There are 5 ways to turn a row about zero (a turn may also mirror it). The second row of each pair is the first, turned, with some noise. The first 50 pairs use one turn. New pairs use 3 turns, one after the other, and a turn may come again.
Known pairs, each followed by its turns in order:
0.31; 0.27; -2.44; -1.43; -0.05; -1.78; -2.53; -1.35; -0.37
1.26; 2.03; 1.54; -0.77; -0.05; 1.56; 0.91; -2.00; 0.00
fol

-0.72; 1.78; 0.07; 0.53; -0.02; -0.86; 2.15; -1.16; 0.04
-0.50; -0.27; 0.61; 2.33; -0.75; 0.59; 0.99; 1.96; 0.46
fol

0.83; -1.78; 2.10; -3.02; -0.32; -1.92; 0.34; -2.39; -3.28
-1.76; 0.55; -0.25; -3.62; -1.14; -3.51; 0.36; 1.81; 2.60
folu

-1.45; 1.12; 0.37; 3.93; 2.81; -1.25; -1.82; -0.99; 0.29
-0.66; 3.45; -1.10; 1.84; 2.31; -2.35; -0.42; 2.33; -1.15
Zad

0.91; 2.18; 0.72; -2.52; -1.88; 2.13; 5.49; 3.86; 0.67
-1.97; -1.10; -0.40; 2.74; -5.08; -0.22; -4.67; -2.00; 0.91
vozom

3.31; -1.45; -1.69; 1.12; -0.61; 0.01; 2.03; 2.26; -1.49
-0.53; 0.11; 3.13; 0.53; -4.56; -0.60; 0.00; -1.66; -1.52
folu

0.87; -0.95; -0.42; -0.92; 2.78; 1.47; -0.29; -0.11; -0.34
-0.27; 1.90; -1.67; -0.20; 1.02; 0.53; 0.55; 1.67; -0.60
kadoz

0.98; 0.64; 1.28; 1.30; -0.01; -3.07; -0.38; -0.47; 1.76
1.30; 0.92; -1.12; -0.10; -0.46; -1.68; 3.07; -0.54; 1.73
fol

-2.92; 0.32; 0.19; -2.15; 1.19; -1.17; -2.63; -0.79; 1.67
2.03; 1.05; -1.72; -0.62; 2.93; 1.18; 1.10; 0.58; 1.50
folu

-1.00; -0.02; -0.65; -1.27; 1.54; -3.57; 2.12; 1.90; -1.00
2.94; 1.25; 0.03; 1.95; -2.82; -0.17; -0.36; 0.48; 2.13
Zad

-0.59; -0.16; -0.10; -1.15; -0.74; 1.29; 5.03; 0.50; -0.27
1.94; 1.87; 2.09; 2.77; 2.09; -1.86; -1.47; 0.33; 0.84
kadoz

-0.30; 0.49; -0.70; -0.31; 4.59; 1.08; -1.16; -0.02; 0.69
-1.86; 2.14; -3.11; 0.24; -1.04; 0.51; 0.07; 1.78; -1.30
kadoz

-2.68; 0.00; 0.10; 0.69; 1.09; 0.25; 0.71; 1.07; 5.49
-1.79; -0.29; -1.03; 0.74; -1.48; -4.01; -3.44; 0.59; -3.04
kadoz

0.79; 0.27; -0.10; -3.83; 0.27; -1.31; -3.40; -2.39; 1.15
0.77; 2.87; 1.09; -1.83; 3.30; 1.57; 2.41; -2.11; -1.10
fol

-0.63; 5.49; -0.44; 0.99; 1.07; -0.54; -1.18; -0.94; -0.04
-0.31; 0.86; -1.24; 1.27; -4.35; 2.27; -1.27; -1.67; 1.15
kadoz

0.90; 1.40; 0.22; -0.29; 0.21; 4.43; -1.27; -0.69; -0.09
-0.40; 1.29; -0.73; -1.94; -3.38; -0.63; 1.37; 1.18; 1.58
vozom

0.22; 0.13; 1.64; 1.45; -0.84; 1.59; -0.12; -1.00; -0.87
-1.23; -0.35; 1.50; 0.23; 0.23; 1.54; -1.09; 0.74; 1.23
kadoz

1.41; -0.86; 0.59; 0.14; -2.02; -0.40; 1.07; -0.71; 1.40
-1.81; -0.20; 1.18; 0.17; -0.30; 1.73; 1.65; 0.06; 0.27
Zad

1.03; -5.49; -1.30; -1.08; -0.56; 1.91; 2.03; -0.34; -0.73
-0.07; 0.35; -2.45; -3.34; -0.14; 4.07; -0.13; -1.65; 2.17
Zad

-1.46; 4.39; 1.20; -1.53; 2.09; 2.38; 2.09; 1.11; -5.49
-2.51; 1.04; -0.94; 2.97; -2.98; -1.54; 2.63; -2.98; 5.49
vozom

-0.65; -0.77; 1.48; -1.76; -5.14; 2.03; 2.24; -0.30; -3.08
-5.71; -1.21; -1.10; 1.52; -1.05; 1.96; -0.85; -1.83; -2.11
fol

-2.13; 3.31; 1.17; -2.87; -4.88; 1.39; -0.23; -4.61; 0.24
0.62; 1.12; -0.73; 1.25; 4.15; -4.18; -4.18; 3.16; 1.41
folu

-0.78; 0.32; -1.61; 0.38; -0.19; 1.48; 4.74; 0.71; 0.39
1.33; -1.43; 0.47; 2.89; -2.90; -1.19; -1.51; -0.33; 0.57
vozom

2.40; 2.93; -0.97; -0.43; -1.52; 5.38; 1.30; -3.51; -0.41
-1.89; -2.45; 2.25; 4.89; 1.15; -2.57; -2.35; 2.74; 0.79
folu

-1.87; 0.29; 1.49; 0.39; 0.37; 1.29; -0.17; -0.27; -4.54
1.20; 1.48; -0.29; -3.01; -0.61; -0.90; -2.86; 1.26; -2.21
Zad

-0.83; -3.73; 3.03; -4.73; 1.35; -0.72; 1.77; -2.26; 1.11
-3.17; 4.27; 0.31; -2.24; 1.16; -0.99; 2.69; 3.68; 1.96
folu

3.45; 0.57; 1.85; -0.06; -1.64; -1.62; 0.28; 0.80; 5.49
-2.56; -2.89; 3.04; 3.37; 0.67; 1.20; 3.32; 0.68; 2.25
Zad

-3.43; -3.00; -2.36; -4.11; 3.75; -1.20; -1.21; 1.56; -0.58
1.74; 1.41; -3.04; 0.36; -1.59; -2.67; 4.73; 3.17; -3.17
kadoz

1.21; -1.21; 0.74; -0.82; 3.17; -2.67; 0.45; 0.61; -0.84
2.72; -2.51; 1.69; 0.83; 1.30; -1.13; 1.17; -1.16; -0.23
fol

-1.44; -0.05; -0.07; -0.32; -1.58; 0.24; -0.89; -1.18; 0.62
1.05; 0.47; -1.15; 0.05; 1.18; 0.39; -1.11; 1.29; 0.59
folu

-0.04; -0.25; 1.11; -0.75; 0.82; -1.11; -0.01; 0.06; -0.13
-0.84; 0.60; -0.49; -0.05; -0.39; -0.81; 1.04; 0.00; 0.72
kadoz

1.32; -0.24; 0.28; -0.16; -3.28; 0.58; 0.67; -1.03; 0.65
0.70; -0.27; 2.88; -1.17; 1.55; 0.19; -0.72; -1.27; 0.44
kadoz

0.38; 1.52; -0.46; -3.37; -3.50; -1.88; 2.04; 0.17; 0.25
-0.35; 0.19; -1.99; 2.24; -0.31; 4.18; 2.45; -1.39; -0.79
fol

-0.93; 1.82; -4.39; 0.78; 0.87; 2.59; -0.05; -2.69; 3.16
-2.44; 1.56; -1.70; 1.37; 2.45; -2.44; 0.89; -5.10; 0.08
Zad

-2.26; -1.63; 2.67; -0.12; -0.32; -0.92; -0.63; 5.49; -1.02
-2.58; 0.00; -3.97; 2.00; 2.83; 0.63; -2.88; 1.05; 2.15
vozom

-0.89; -3.33; -0.59; -0.34; -0.74; 1.50; -1.55; -1.28; 1.57
2.75; -0.78; -0.45; -2.72; 1.03; 0.44; -0.89; 2.00; 0.47
vozom

1.04; -0.77; -0.49; -5.49; -1.41; 1.86; 0.58; 1.11; -1.79
-0.35; 0.55; 0.33; -2.86; -1.65; -1.02; -3.49; -2.60; 3.50
vozom

-1.24; 0.57; -1.09; -0.81; -2.62; -0.27; 2.14; -1.09; -0.99
0.46; 1.33; 1.17; -1.08; -2.40; 0.54; 0.65; -2.11; -1.03
Zad

0.08; 2.54; -2.46; 1.02; 1.85; -0.82; -0.55; -0.06; 0.23
0.93; -1.86; 0.67; 1.34; 1.24; 0.96; -0.21; -3.04; 1.20
folu

-0.51; -1.54; -0.73; 2.94; 1.08; 0.13; 0.17; 2.94; 2.31
-0.03; 1.14; -0.23; 2.78; 3.57; 1.97; -1.04; -0.11; 0.64
Zad

-2.51; 0.97; -0.14; 1.81; 1.61; 1.99; 0.60; 5.49; 0.30
-1.59; 1.30; -1.81; 4.08; -1.27; -0.50; -1.81; 3.70; 2.27
vozom

1.56; -0.43; -2.63; 1.26; -1.68; -5.49; -3.17; -0.02; 0.40
1.57; -0.22; -2.35; 3.80; -0.96; 0.99; 4.95; 1.40; -1.95
Zad

1.04; -0.64; 0.45; -2.66; 0.45; -1.05; 0.55; 1.56; 0.26
1.32; -1.55; -1.14; 0.08; 1.64; 1.12; 0.52; -1.02; -1.43
fol

0.88; 1.31; 2.83; 1.32; -0.38; -0.86; 2.70; 4.71; -0.51
-4.36; -1.10; -2.29; 3.38; -1.00; -0.74; -2.13; -0.37; -0.30
vozom

-1.58; -4.25; 0.74; 1.70; 0.88; 0.35; -2.87; 0.13; -2.25
-1.47; -1.47; 2.13; -2.15; 0.36; -2.35; -2.41; -3.12; 1.78
fol

0.23; 3.63; 1.06; 0.17; 3.99; 5.49; 0.99; 2.91; -3.51
-4.01; 1.26; -0.52; 1.88; -4.60; -2.66; 1.64; 1.46; 5.31
vozom

1.20; 1.20; -2.14; 0.82; 1.25; -0.27; -1.08; -0.27; 2.22
-0.73; 0.50; -2.08; -0.18; -0.39; 0.98; -1.28; -2.11; -2.36
kadoz

-0.62; 0.12; -0.02; -2.00; -0.21; 0.14; 1.88; 1.19; -0.52
-0.32; -1.69; -0.58; 0.97; 0.50; 2.40; -0.13; -0.05; -0.34
fol

-0.84; -2.88; 1.10; -0.55; 1.16; -2.19; 4.27; -2.92; -1.96
-4.98; 2.82; 0.31; -2.66; -1.11; -0.49; -0.83; -0.80; 2.70
folu

-1.86; 1.49; -2.55; 0.44; 0.47; 2.75; 1.90; -5.30; -1.25
-3.06; -1.24; 0.26; 3.01; 1.45; -0.10; -3.59; 0.55; 4.80
folu

New pairs. What belongs after each?
1.26; 0.09; -1.14; -0.57; -1.13; -2.31; -0.49; -1.14; 0.70
-0.68; -1.17; -1.19; 2.11; -0.14; 0.63; 2.03; 0.76; 0.30
kadoz fol vozom

-4.42; -1.66; 3.41; 0.34; 3.14; 0.05; -3.27; -0.67; -1.60
0.40; -0.04; -3.08; 1.72; -0.18; 5.13; 3.01; 1.74; 2.02
Zad vozom vozom

0.23; -2.07; 2.09; 0.44; -1.05; 0.43; -1.55; 5.49; 4.32
0.13; -0.86; 0.75; 6.65; -0.80; 2.03; 0.55; -2.10; -1.59
kadoz kadoz fol

-3.58; -1.96; -0.56; 0.05; -5.49; -0.17; -0.30; -3.52; -4.60
-3.51; -1.27; -2.44; 0.09; 4.84; -4.54; 3.92; 0.72; 1.55
vozom folu fol

-0.47; 3.41; 0.29; 1.19; 0.48; 1.58; 0.65; -1.42; 0.41
-2.10; -0.74; 0.63; -1.51; 1.58; 2.74; 0.05; 0.48; -1.95
folu fol vozom

-0.95; -4.42; 0.03; 2.65; -0.57; -1.12; 0.60; 2.35; 2.97
1.98; -1.62; -1.48; 1.72; 2.79; -2.92; -1.11; -1.15; -4.43
Zad kadoz Zad

1.15; -0.68; -5.23; -2.54; 0.40; 2.29; 0.26; 0.94; 2.53
3.80; 1.89; 0.52; -1.19; -3.68; -0.28; -3.13; -0.62; 1.06
kadoz Zad folu

0.19; -0.99; 0.32; 1.28; -3.99; 5.49; -0.26; 2.47; -1.08
-2.00; 1.57; 1.12; 4.79; -3.36; -3.23; -2.26; -1.01; -1.64
vozom Zad fol

1.48; -2.89; -2.06; 5.49; 1.10; 0.92; -1.64; -0.51; 0.52
-2.84; -0.28; -1.95; 2.53; -1.38; 1.46; -0.93; 0.89; -5.26
Zad vozom vozom

-2.02; -1.41; -0.35; -0.19; -0.96; -5.49; 2.80; -0.59; 1.01
-2.00; 1.12; 0.37; 3.50; 3.39; -2.61; -1.40; 3.15; -1.26
folu vozom folu

-0.12; -2.87; -1.95; -4.37; 1.48; -4.28; -0.06; 0.64; -2.77
2.52; 0.82; 2.33; -1.71; 2.56; -3.81; -4.45; -1.63; 0.95
fol kadoz Zad

1.14; 5.49; -1.47; -0.50; 0.78; 1.80; 4.22; -0.44; -2.22
4.33; -2.45; -2.71; -0.86; 1.93; -3.68; 0.69; 2.34; -2.38
vozom folu Zad

-0.77; -1.84; 5.49; 0.76; 1.52; -2.54; -0.68; 1.87; -0.74
-0.08; 1.88; 2.95; 4.66; 3.01; 0.48; 0.37; -0.84; -2.27
fol Zad folu

-0.74; -0.07; -1.54; -4.30; -0.04; -2.20; 1.30; -2.15; -1.36
2.60; 0.17; -3.85; 0.00; 1.69; 0.17; 1.59; -1.03; 1.73
fol Zad folu

-0.59; 0.12; 0.17; 1.75; -1.51; 1.69; -0.19; 0.47; -1.12
-1.86; -0.56; 0.20; -1.61; -0.22; -1.10; 1.43; 1.36; -0.54
vozom folu Zad

-0.99; 1.58; -1.94; 1.39; 3.07; 1.17; -2.40; 0.23; 2.01
1.55; 0.39; -1.88; 2.91; 1.94; 2.31; 0.56; -0.50; 2.80
folu Zad folu

-1.43; -5.49; 0.44; -1.14; -1.23; -0.21; 1.66; 1.89; 0.64
2.47; -3.87; -0.21; -2.24; 3.06; 1.07; 1.28; 1.66; -0.70
vozom vozom fol

-0.06; -0.23; 0.27; -0.49; -1.97; -0.26; 1.29; 0.74; 1.45
0.48; 1.94; -0.26; -0.32; -0.03; -1.53; 1.21; 0.71; -0.04
kadoz folu kadoz

2.69; -3.12; 5.49; -1.12; 1.11; 1.15; -0.04; -0.33; -1.33
2.35; 1.88; -2.02; -3.19; 3.52; -3.49; -0.51; 0.22; -2.73
vozom vozom fol

-0.58; -1.90; 3.91; 0.34; -0.14; 3.12; 2.21; 1.83; 3.91
1.81; 0.61; 0.41; 3.57; -0.07; 1.29; 0.56; 2.30; -5.62
folu vozom vozom

3.16; -0.14; -1.56; 0.28; -2.95; 0.84; -0.28; -4.25; 0.59
1.33; 3.57; -1.57; 0.45; -0.69; -4.10; -0.36; -1.14; -1.59
Zad vozom fol

-0.62; -0.47; 0.48; 0.04; -0.89; -1.14; -1.47; -0.67; 2.35
1.18; -0.32; -1.57; 0.10; 1.83; 1.05; 1.71; 0.71; 0.50
folu Zad Zad

-0.92; -2.28; -0.97; 3.18; -0.65; 0.54; 0.65; 2.33; -1.19
1.23; -1.50; -0.26; -3.47; -1.57; -0.65; 0.75; -1.91; -0.13
vozom folu vozom

2.92; -3.89; -0.36; -0.53; -1.10; -0.78; -1.15; -1.88; -1.03
-4.94; 0.93; 1.32; 0.38; 0.09; -1.44; -0.53; -0.42; 1.17
fol vozom folu

-0.48; -2.90; 0.97; -0.22; -1.23; -0.06; 1.02; -0.71; -0.60
1.70; -1.74; 0.00; -0.29; 0.96; -2.21; 0.86; -0.71; -1.41
Zad kadoz folu

-5.22; -2.12; -1.31; -1.57; 2.42; -0.21; 0.46; -0.40; -0.94
-2.14; 1.08; -3.73; 1.68; 2.95; 1.26; 1.46; 0.78; 2.56
kadoz kadoz Zad

-0.62; 0.43; -3.33; 2.10; -0.96; 1.80; 0.07; 1.54; -1.62
-1.89; -0.97; -0.45; 0.55; -3.98; -1.57; -0.92; 0.39; 1.43
vozom Zad fol

1.06; 3.97; -0.55; -0.67; -1.02; 3.93; 0.99; 0.52; -1.75
3.24; 1.10; -2.95; -2.12; 1.56; 2.74; -0.27; -1.39; -1.63
Zad folu fol

0.49; 3.60; -2.54; 0.51; -4.32; 2.01; -2.07; -0.74; -2.37
-0.60; -0.69; -2.74; -1.26; -1.37; -2.09; 4.07; -3.65; 3.04
folu vozom folu

1.46; -1.15; -0.48; 1.30; 1.44; -1.35; 0.95; -4.88; -0.44
0.06; 4.20; -2.57; -0.64; 0.13; 1.30; 0.70; 2.50; -0.39
vozom fol Zad

0.06; -2.35; -1.26; 1.39; -3.01; 1.66; -1.68; -1.82; -0.04
-1.70; -2.09; 0.70; -3.26; 0.49; -2.42; -1.00; 0.56; 0.34
Zad fol fol

0.68; 0.52; 4.21; -1.60; 0.56; -0.98; 0.28; 5.49; -0.58
3.81; 2.70; -3.10; 0.76; -1.52; 0.95; 2.51; -2.12; 2.29
Zad vozom folu

-0.49; 1.38; 1.09; -0.71; 3.83; -0.09; -0.48; 1.33; -2.48
-1.93; 0.94; 1.98; 1.49; 0.58; -3.04; -0.53; 2.34; 0.50
vozom Zad Zad

-1.86; -0.19; 0.51; -1.49; -5.49; -0.49; 0.08; -0.35; -2.56
0.35; -2.36; -4.03; -1.02; -2.24; 1.08; -2.79; 0.48; -2.69
fol folu kadoz

-0.33; -4.18; -1.10; -2.04; 0.15; -2.18; 0.07; -0.69; -0.05
-4.08; -2.49; 0.55; 0.28; 1.32; -0.06; 0.77; 0.82; -1.39
kadoz vozom kadoz

0.95; 0.15; -3.65; -1.63; 0.32; -0.50; -2.75; -1.79; 0.14
0.33; 0.39; -2.29; -0.43; 1.24; -0.75; -1.70; -1.29; 3.95
folu vozom vozom

-1.80; 2.15; 0.93; -0.88; 0.46; 3.25; 0.99; -1.81; 1.10
0.87; 0.07; -4.04; 0.11; -1.67; 1.96; 0.38; 0.82; -0.61
kadoz folu Zad

0.16; -5.49; 0.59; -0.34; 1.39; -2.25; -1.70; -0.11; 5.49
-1.63; -6.20; 1.38; -2.53; -1.71; 3.37; 1.64; 2.30; 1.94
fol folu vozom

1.14; -1.62; 0.74; -2.70; -2.38; -1.80; -0.48; 0.36; 3.91
-1.50; 0.09; 3.03; 3.83; 0.00; -1.44; -1.69; -2.00; 1.34
kadoz kadoz kadoz

-1.09; 0.15; 1.20; 0.42; -0.04; 0.79; -1.06; 0.30; -5.49
-4.22; -0.05; 0.53; 4.13; 1.21; 0.57; -1.10; 0.25; -0.40
vozom fol Zad

-1.96; -0.35; -0.89; -0.05; -0.28; -0.66; -1.31; 2.80; 0.93
-0.99; 0.41; 1.61; 2.50; -1.89; -0.41; -1.39; 0.52; -0.66
kadoz Zad folu

1.72; -3.01; 0.13; 2.23; 0.88; 1.73; 0.15; -0.05; -0.13
-1.65; -0.38; 1.49; -1.64; 2.28; -0.61; -0.35; 0.27; -2.56
folu Zad fol

-3.04; 0.87; -1.61; -2.23; -1.13; -3.51; 0.34; -0.24; -1.21
-2.88; 0.78; 1.83; -2.48; 0.65; 2.58; -1.42; 2.67; 1.11
vozom kadoz fol

0.18; 3.12; 4.08; 0.63; 0.49; 0.71; 0.45; 0.59; 0.48
-3.66; -2.86; 0.18; 0.36; 1.64; -0.49; 0.68; -0.06; -1.07
fol Zad Zad

-2.73; -0.85; 0.32; -2.96; 1.81; 0.56; 2.91; -1.28; -0.21
-1.78; 0.79; -0.75; 2.14; -2.45; -1.89; -3.16; -2.08; 1.06
Zad fol Zad

-1.89; -5.49; -0.31; -2.07; 1.59; 2.30; 1.03; -1.90; -0.92
-1.66; 2.41; 0.90; -0.18; -0.32; -1.09; -5.46; -1.68; 3.15
kadoz folu folu

-3.86; -0.70; 0.54; 0.43; 0.63; 0.01; 1.54; -2.00; 2.13
-2.69; 1.87; -1.78; 2.94; -0.64; -0.23; 1.94; 0.48; -0.37
Zad folu kadoz

-0.25; -2.60; 1.73; 3.37; 2.81; 0.56; 2.43; 0.39; 2.25
-0.75; 2.63; 1.00; -2.53; -3.52; 1.61; 3.03; -0.60; 0.64
folu Zad kadoz

-0.49; -0.40; -1.62; -2.03; -1.42; -5.49; 4.78; 0.44; 2.14
0.66; -2.32; -4.06; -1.70; 2.14; 1.12; -5.46; -3.68; 0.51
vozom folu fol

2.33; -1.63; -1.18; 2.13; 2.33; -2.40; 1.83; -0.23; 0.46
0.13; -1.29; -0.11; 0.37; 4.24; 1.51; 2.70; -0.56; -0.53
folu Zad fol

-0.63; 1.33; -0.12; 2.83; 0.16; -0.91; -0.88; 0.08; -0.02
-2.09; -0.61; -1.32; 0.63; 0.42; -1.90; 0.07; 0.59; -0.20
fol Zad fol

